There are 8 hidden switches. A switch that is on adds its own fixed numbers to the row, and there is some noise. The rows also spread widely along 10 directions, which tell nothing about the answers.
(in the rows, 128 means zero)
Known rows, each followed by its switches (1 for on, 0 for off):
[111 122  81 139 115 156 143 147 121 149 119 138 105 114 130 129 146 102
  81 146 102 150 135 149 142 202 112 119  98 150 120]  0 0 0 0 0 1 0 0
[102 147  90 154 129 100 110 131 156 141  93 133 130 107 119 149 119 145
 147 164 130 123 153 169 134 129 100 133 102 163 101]  0 1 0 1 0 1 1 1
[157 163 131 141 146  76  97 107 143 162 143 125 127 105 113 130  92 208
 180 167 137  79 129 132 170  99 152 143 100 163 119]  0 0 1 1 0 1 1 1
[112 122 106 157 134 130  96 151 142 153  82 139 103 103 126 141 113 174
 152 211 121  98 155 124 126 162 117 136 123 138 124]  0 1 0 0 1 0 1 1
[142 142 145 124 114 145 101 165 166 165  87 158 132 139 133 120  98 170
 150 205 107  83 106 118  92 117 183 134 103 102 104]  0 0 0 0 1 0 1 1
[ 84 172 136 122 129 133 153 152 167 118 123 124 158 131 134 133 143 121
 136 109 136 156 142 173 109  73 124 106 124 112 116]  1 0 1 0 0 0 1 1
[115 130 106 138 100 138 130 136 177 130  83 159 125 111 117 155 101 128
 129 168 117 137 108 169  86 165 136 116 125  97  73]  1 0 0 0 0 0 1 1
[120 129 131 151 136 154 107 141 133 155  80 149 108 132 168 138 135 183
 136 157 107 104 147 147 102 145 149  92 143  99 211]  0 1 0 0 1 1 1 1
[152 124 138 128 153 112 138 120 153 137 142 108 139 136 148 128 127 158
 142 146 149 119 126 124 134 106 122 122 176 123 154]  0 1 1 0 0 0 0 1
[165 146 144 123 109 165 155  80 165 187 154 134  95 119 144 118 142 153
 104 140  98  98  90 143 122 135 142 107 124 101 182]  1 0 1 1 1 0 1 0
[165 124 152 123 113 115 124 122 173 161  85 135 104 138 128 157 108 179
 141 164 128  73 105 148  93  87 171 106 120  99 154]  0 0 0 1 1 1 1 1
[176 132 144  95  96 138 131 125 163 158 135 143 112 139 127 149 107 154
 117 121 118 113  81 141 100 123 178  99 123  75 130]  0 0 1 0 0 0 1 0
[139 131 140 123 147 142 154  95 150 152 158 111 107 133 119 147 142 140
 126 138 140 103 109 104 137 109 120 111 169 114 160]  0 0 1 0 1 0 1 0
[106 113 108 150 139 129 127 151 164 113  78 132 127 117 122 148 113 120
 134 186 128 134 134 150  88 148 114 124 160 130  82]  0 0 1 0 0 0 1 1
[100 136 129 127 121 191 130 201 107 152 104 161 106 135 158 132 149 127
 103 118 101 139 149 118 107 153 152  80 111  84 191]  0 0 0 0 1 0 1 0
[120 139 120 127 137 101 136 183 154 113 125 131 163 123 166 121 137 134
 125  98 123 180 161 184 125  85 101 107 137 141 143]  0 1 1 1 0 0 0 1
[ 94 142  96 169 176 187 149 145 133 158 130 128 118 121 123 104 132  92
 131 197 125 114 139  68 137 165 105 139 137 144 104]  1 0 0 1 0 0 1 0
[126 141 143 121 137 146 152 137 171 148 122 117 141 147 139 121 136 142
 137 161 145 103 113 127 115  77 125 130 141 110 136]  1 1 0 0 1 0 0 1
[169 119 166 122 144 113 148 107 174 144 132 101 146 131 166  94 143 154
 119 160 128 130 123 162 107  92 126 134 168 139 157]  0 0 1 0 0 0 0 1
[124 157 115 123 131 136 148 155 134 140 163 121 142 132 150 120 139 144
 126 102 127 150 137 145 157 118 123 110 123 118 145]  1 1 1 0 0 0 0 1
[ 97 148 110 147 156 112 112 157 140 118 128 172 164 105 158 113 114 136
 145 132 101 184 152 169 124 151 108 126 177 141 124]  0 1 1 0 1 0 1 0
[133 104 107 146 115 102 143 136 197 120  73 160 124 107 124 155  96 109
 119 149 115 153 122 206  86 129 111 127 152 140  75]  1 0 0 1 1 1 1 0
[120 156 122 118 123 172 144 172 130 143 144 139 129 145 147 139 139 114
 109  97 110 142 123 113 126 129 152  74 112  74 152]  0 0 0 0 0 0 1 1
[136 131 108 122 141 138 141 152 117 140 160 115 108 130 135 167 128 139
 131  93 144 127 141  94 162 135 126  78 151  89 174]  0 1 0 0 0 0 1 1
[145 124 121 121  89 151 115 172 168 164  96 126 111 133 147 131 130 141
 101 169 109 116 135 157 101 127 144 125  67 114 127]  0 1 0 0 0 0 1 1

New rows, each followed by its switches (1 for on, 0 for off):
[ 95 146 107 146 144 111 123 186 136 128 102 137 124 124 110 150 109 151
 159 156 125 113 161 137 148 104 128 114 104 155 104]  0 0 1 1 1 1 1 1
[ 83 148 126 119 144 131 138 203 129 122 127 128 145 138 112 133 136 122
 134 131 145 147 151 121 139  88 120 126 116 142 105]  0 0 1 0 1 0 0 0
[167 134  94 130  90 125 137 137 176 164 131 136 119 117 148 126 113 128
  95 142  95 142 121 187 134 148 134 125  87 117  95]  1 1 0 0 0 1 1 1
[ 85 140 146 138 164 154 140 165 153 124  94 123 145 160 138 132 138 149
 165 166 155 109 133 116 103  79 129 122 172 104 151]  1 1 1 0 1 0 0 1
[136 112 152 117 135 129 156 128 180 133 106  99 126 133 128 122 141 132
 121 163 155 123 126 155  97  82 116 141 146 133 120]  1 0 1 0 0 0 0 0
[118 134  99 137 127  92 119 143 159 124 101 135 136 117 104 167  92 135
 148 152 136 127 128 155 131 127 131 123 126 137  63]  0 0 0 0 0 1 1 1
[128 167 134 131 135 177 125 149 126 180 141 155 117 136 149 102 128 159
 126 142 104 106 127 119 146 133 170 115  98 107 169]  1 0 0 0 1 1 1 0
[150 148 117 126 130 134 127  77 146 170 163 145 111 122 101 146 102 157
 149 171 130  85  72  78 153 160 146 129 148 112 106]  0 0 0 0 1 0 1 0
[112 180 113 137 118 141 115 158 130 178 148 154 119 103 121 118 115 161
 145 145 110 110 132 121 166 124 142 134  61 135 118]  1 0 0 1 1 0 1 0
[136 127 124 125  95  92 108 115 157 142  98 123 103  90 123 167 125 178
 131 141 131 125 138 184 116 134 125 106 105 130 143]  0 0 0 0 0 0 1 1
[142 136 113 107  88  93 136  75 169 129 130 132 116 122  82 192 100 166
 142 145 146 105  57 152 118 138 145 110 143 102  77]  0 0 1 0 0 0 0 1
[126 111 113 128 127  85 120 148 146 109  80 140 115 125 102 194  88 158
 159 146 155 119 118 149 116 131 143 106 155 119  92]  0 0 0 0 0 1 0 1
[102 171 120 127 132 125 110 136 128 127 138 163 165 131 144 139 117 162
 159 110 129 152 109 138 129 137 144  97 152  99 139]  0 1 0 0 0 0 0 1
[152 114 138 131 154 144 135 147 153 141 117 145 150 140 150 101 108 121
 128 179 125 137 110 111  95 134 144 144 175 125 104]  0 0 0 0 0 0 0 0
[114 141 119 125 134 149 169 104 144 150 139  88 109 132 110 143 167 120
 114 148 157  99 117 103 146  99  99 116 112 138 142]  0 0 0 1 0 0 0 1
[129 138 139 133 148 153 104 185 123 147  98 168 131 139 164 114 108 153
 135 139 112 128 141 128 103 134 178 101 133  98 157]  0 0 0 0 0 1 1 0
[157 130 114 124 114 185 157 155 146 157 135 153 129 150 157 105 125 109
 101 156  85 130  91 116 102 171 157 100 132  98 127]  0 0 1 1 0 0 0 1
[149 154 132 124 144 126 153 110 150 153 167 117 134 135 146 125 143 141
 115 112 119 124 122 135 158  95 133 104 138 121 165]  0 0 0 0 1 1 1 1
[122 154 148 138 134 120 112 139 131 143  83 160 117 128 135 163 108 207
 177 132 139  85 118 138 114 103 178  85 146  90 185]  1 0 0 1 1 1 0 1
[171 126 124 131 121 129 125 130 166 170 108 124 111 135 149 135 115 157
 128 167 127  86 116 135 117 115 153 120 107 118 139]  0 1 0 1 0 1 1 1
[124 115 100 141 105 145 142 140 158 149  92 103  84 113 136 155 147 149
 101 149 120 120 160 186 126 143 109 107  97 127 156]  1 1 1 0 0 1 1 1
[103 184 128 131 115 128 132 131 151 139 122 139 145 122 141 133 138 153
 132 108 123 138 137 182 129  97 146 106  97 112 137]  1 0 0 0 0 1 1 1
[165 148 147 128 132 146 159 111 170 158 140 141 132 136 178 106 137 128
 103  95 110 140 110 170 107  96 151 100 145  96 176]  1 0 0 1 0 1 1 0
[113 159  97 142 117 126 121 134 146 150 129 152 119 104 127 153 109 160
 153 133 121 124 127 150 141 152 128 105 113 113 129]  1 1 1 1 0 0 1 1
[ 98 134 120 143 134 128 120 131 126 126 104 126 114 108 140 167 140 166
 143 112 146 136 156 151 118 136 115  81 156 104 190]  0 1 0 0 0 0 1 1
[116 121 143 132 134 140 119 200 147 152  79 106 112 126 142 120 146 154
 128 182 128  99 181 133 119  80 128 129  78 144 151]  0 0 0 0 1 0 1 1
[152 113 148 124 118 146 114 175 137 159  93 132  86 114 141 144 113 169
 133 149 134 105 140 127 103 123 168 108 112  92 162]  1 0 0 0 0 0 1 0
[184 109 156 138 135 124 134 116 171 173  98 116  90 117 157 123 118 189
 132 169 124  76 128 153 115  97 157 118 132 117 196]  1 0 0 1 1 1 1 1
[122 136 136 133 102 136 114 131 174 155  78 161 119 113 123 138 116 149
 132 178 113 110 111 161  77 124 145 124 108 123 114]  0 0 0 1 1 0 1 0
[115 159 133 145 118 159 114 165 147 172  92 125 109 110 137 123 133 164
 143 173 124  91 147 131 120 114 147 125  60 121 143]  1 0 0 1 0 0 1 1
[122 121  87 157 124 115 133 161 158 136 105 142 117  82 132 131 107 127
 125 158 102 156 153 181 127 168 103 127 108 154  92]  1 0 1 1 0 0 1 1
[ 89 159 126 136 136 131 120 150 160 141 113 133 158 117 135 100 136 114
 127 167 119 152 148 157 114 111 111 148 102 158  85]  0 0 0 0 0 0 1 0
[ 88 140 133 156 167 103  79 181 143 118  57 187 159 125 132 133  77 168
 190 183 126 128 148 143  91 118 157 136 166 138  89]  0 0 0 0 1 1 1 0
[112 119 152 115 122 127 130 176 145 137  99  85  89 119 109 161 140 159
 134 133 167 101 170 142 123  60 122 121  88 129 155]  1 0 1 0 0 0 1 0
[ 77 169  92 139 129 129 122 175 131 118 120 178 152 114 115 150 107 108
 149 112 120 167 129 138 122 144 127 103 122 124  78]  0 0 0 1 0 0 1 0
[141 123  99 138 137 115 143 151 143 151 131 127  94 111 110 151 108 136
 130 131 133 114 139 134 165 124 120 121 116 140 115]  1 0 0 1 1 1 1 0
[ 74 155 122 157 125 161 126 121 162 130  72 160 151 119 148 105 136 142
 137 186 102 146 119 181  75 172 128 125 141 124 116]  1 0 1 0 0 0 0 1
[171 125 171 128 136 132 138  89 198 162 106 118 127 141 154 109 119 156
 131 175 138  95 102 153  86  77 159 145 150 110 133]  1 0 0 0 0 1 1 0
[148 170 140 121 152 127 142 101 147 151 175 138 158 139 125 116 103 157
 166 140 144 111  83  92 154 109 161 129 158  99 108]  1 0 0 0 0 0 0 1
[159 100 114 119 119 114 138 125 139 152 120  95  87 133 128 170 132 162
 114 138 153  98 131 135 148 126 127 104 127 116 164]  0 1 0 0 0 1 0 1
[153 154 138 133  91  99 105  89 183 158 108 147 135  86 153 114 111 189
 131 166  92 132 117 222 102 146 144 132 106 133 127]  1 0 1 0 0 0 1 1
[124 141 143 130 136 107 119 124 169 121  84 154 138 131 134 160  92 171
 171 139 134 120 115 171  85 110 170 101 169  92 126]  1 0 1 0 0 1 1 1
[138 136 117 155 153 149 155  32 161 171 155  89 104 107 136 125 154 149
 128 176 147  93 114 112 153 147  91 136 171 128 166]  1 1 0 0 0 0 1 1
[140 136  94 138 127 129 155  86 139 160 161 126 105 105 116 137 133 140
 120 151 121 109 102 115 168 167 104 113 139 144 135]  0 0 0 1 1 0 0 1
[140 120 154 124 128 140 109 224 151 145  71 127 112 134 138 134  93 161
 157 178 147  93 155 117  99  76 175 128  93 101 118]  1 0 0 0 0 0 1 1
[136 164 160 119 118 114 109 149 167 160 114 137 136 122 136 122 113 193
 161 151 128  98 128 157 121  67 160 127  93 108 140]  1 0 0 0 1 0 1 1
[101 178 123 128 132 197 142 136 131 155 137 167 141 154 141 116 130 138
 140 149 108 116  85 102 112 164 178  99 137  72 134]  1 0 1 0 0 0 0 1
[ 83 156  95 147 141 104 123 114 144 120 133 140 134  96  99 173 113 137
 160 118 158 150 133 146 150 138  90 125 159 134  92]  1 1 0 0 0 0 1 0
[146 104 123 130 118 123 127 157 176 149  94 129 110 114 134 136 107 140
 124 170 128 125 139 158 104 116 119 144 129 124 106]  1 1 0 0 1 0 1 0
[138 147 147 124 122 123 126 100 168 140 113 143 144 138 141 143 115 175
 157 144 149 109  91 145  94  99 152 115 163  83 138]  1 1 0 0 0 0 0 1
[ 96 153 160 130 132  85 101 141 155 128  85 123 135 112 119 159 122 192
 177 146 157 103 155 158 117  54 128 121 125 128 147]  0 0 0 0 1 0 1 1
[128 116 123 134 109 137 139 112 177 148  75 136 103 133 123 161 127 144
 117 178 118 100 107 163  90 137 138 104 135 106 129]  0 0 0 0 1 1 1 1
[158 123 134 135 115 159 150  84 166 174 126  93  93 112 160 125 163 158
  97 144 128 106 128 157 118 127 113 109 125 102 202]  1 1 0 0 0 0 1 1
[175 113 146 107  96 115 172  73 177 146 142  81  98 113 137 154 158 154
  92  98 148 124 108 184 125  98 112  99 132 102 182]  1 0 0 0 0 0 0 1
[124  86 120 161 169 106 121 115 152 126  78  98 100 106 118 173 111 159
 165 194 175  96 153 110 114 135  97 130 199 139 133]  0 1 0 0 0 0 1 1
[147 137 136 102  86 167 139 166 123 172 138 118  83 127 139 134 151 158
  88 105 117 121 129 151 136 130 156  96  60 101 187]  1 0 1 0 0 0 0 0
[120 162 130 142 145 130 111  94 133 151 151 155 147 103 172 110 137 162
 136 110 113 155 129 149 130 154 125 110 166 114 185]  0 1 0 0 0 0 1 0
[107 154 140 129 114 134 118 129 159 138  83 148 111 125 113 175 107 177
 173 147 140  91 104 141  88 110 165  90 131  83 139]  1 0 1 1 0 0 1 1
[ 77 130 134 148 148 144 144 155 154 102  83 127 134 117 150 150 144 126
 137 113 133 165 162 178  85 113 111  87 176 106 159]  1 0 1 0 0 0 1 1
[172 138 108 133 117 122 119 146 165 169 130 147 131 118 145 104  97 138
 120 178  91 116 118 147 131 140 159 137  80 143  83]  0 0 0 1 0 1 1 1
[155 108 119 130 133  68 112 109 168 130 108 130 133 109 115 161  87 183
 165 173 145 111 107 158 131 126 116 138 182 146 100]  0 1 1 0 1 0 0 1
[141 135 140 126 153  98 121 162 109 141 137 107 108 122 133 143 129 198
 150 130 147  98 163 129 176  92 140 111 122 145 190]  0 0 1 0 1 1 0 1
[152 121 148 141 166 152 133 192 148 167 113 103 125 140 156  86 129 132
 136 196 131  90 158  79 124  76 143 141 109 137 134]  0 0 0 1 0 0 1 1
[161 153 123 112 105 159 142 128 161 176 132 152 125 154 125 122 105 153
 120 171 111  85  69 120 128 135 188 122  99  91 104]  1 0 0 0 1 1 0 1
[180 134 118 130 144 124 114 143 145 160 144 154 151 141 168  93  94 166
 138 171 102 126 111 135 138 153 166 133 150 130 121]  0 1 1 0 0 1 0 1
[111 145 134 128 120 145 154 126 160 123 116 132 124 124 136 160 135 132
 125 106 129 143 122 168  98 122 135  77 159  79 154]  1 0 1 0 0 0 1 1
[109  97 101 146 133 149 132 189 135 128  76 133  99 125 130 156 121 109
 109 155 124 139 155 140 104 164 124 103 135 123 125]  0 0 0 0 0 1 1 0
[131 154 115 128 127 108 118 151 109 143 152 139 136  97 152 123 129 167
 123  99 112 159 153 157 166 149 128 101 108 134 162]  0 0 0 0 0 0 0 1
[ 98 146 118 139 149 137 103 196 135 120  72 178 160 151 133 131  84 138
 164 179 122 127 118 122  96 135 178 118 142 114  77]  0 0 0 0 0 1 0 1
[116 155 157 130 146 202 127 146 153 161  90 155 134 181 147 112 127 136
 141 188 122  83  94  88  63 118 198 108 146  76 144]  0 0 1 0 0 1 1 0
[163  93 124 144 158  86 125 183 170 120  81 131 134 120 144 134  80 134
 146 174 128 136 153 161 104 105 133 128 167 151  94]  0 0 1 1 0 1 1 1
[128  99 117 140 110  96 114 137 154 130  55 127  70  99 103 205  94 186
 148 149 146  91 140 172 113 136 134  97 136 113 146]  1 0 0 0 1 1 1 1
[155 109 102 137 140 136 140 156 136 149 144 127 104 110 139 126 110 131
 109 154 101 133 142 123 154 171 121 114 139 133 132]  0 0 1 0 1 0 1 1
[135 150 129 134 117 147 108 157 147 160  95 173 136 146 168 126 111 168
 134 151  95 112 117 147 101 133 175  99 120  86 156]  0 1 0 0 1 1 1 1
[102 137 113 138 108 146 113 139 144 150  90 146 111 112 123 133 127 158
 133 176 123 120 130 160 110 165 122 137 108 132 121]  1 1 1 0 0 0 0 0
[ 93 141  87 128 131 159 150 167 127 139 120 125 111 148 100 163 130 113
 129 137 161 109 122  97 148 126 121 125 113 116  96]  1 1 0 0 0 1 0 0
[142 112 115 126 120 140 132 160 140 153 107 114  75 123 110 162 114 150
 118 150 137  95 139 134 135 133 146 116  98 123 132]  1 0 1 0 0 1 1 0
[ 94 144 127 142 181 143 113 221 121 129 110 144 156 157 156 109 119 123
 154 138 141 140 177 103 128  82 143 126 141 128 131]  0 1 0 0 0 1 1 0
[103 134  80 161 152 137 124 154 134 134 128 136 132 102 119 118 113 116
 133 192 107 140 150 119 152 189 102 140 131 163  71]  0 0 1 0 0 0 1 1
[148 148 130 127 143 120 111 139 146 156 136 120 127 147 136 137 110 174
 157 158 142  88 129 117 143  99 161 122 124 119 144]  0 1 1 0 0 1 1 1
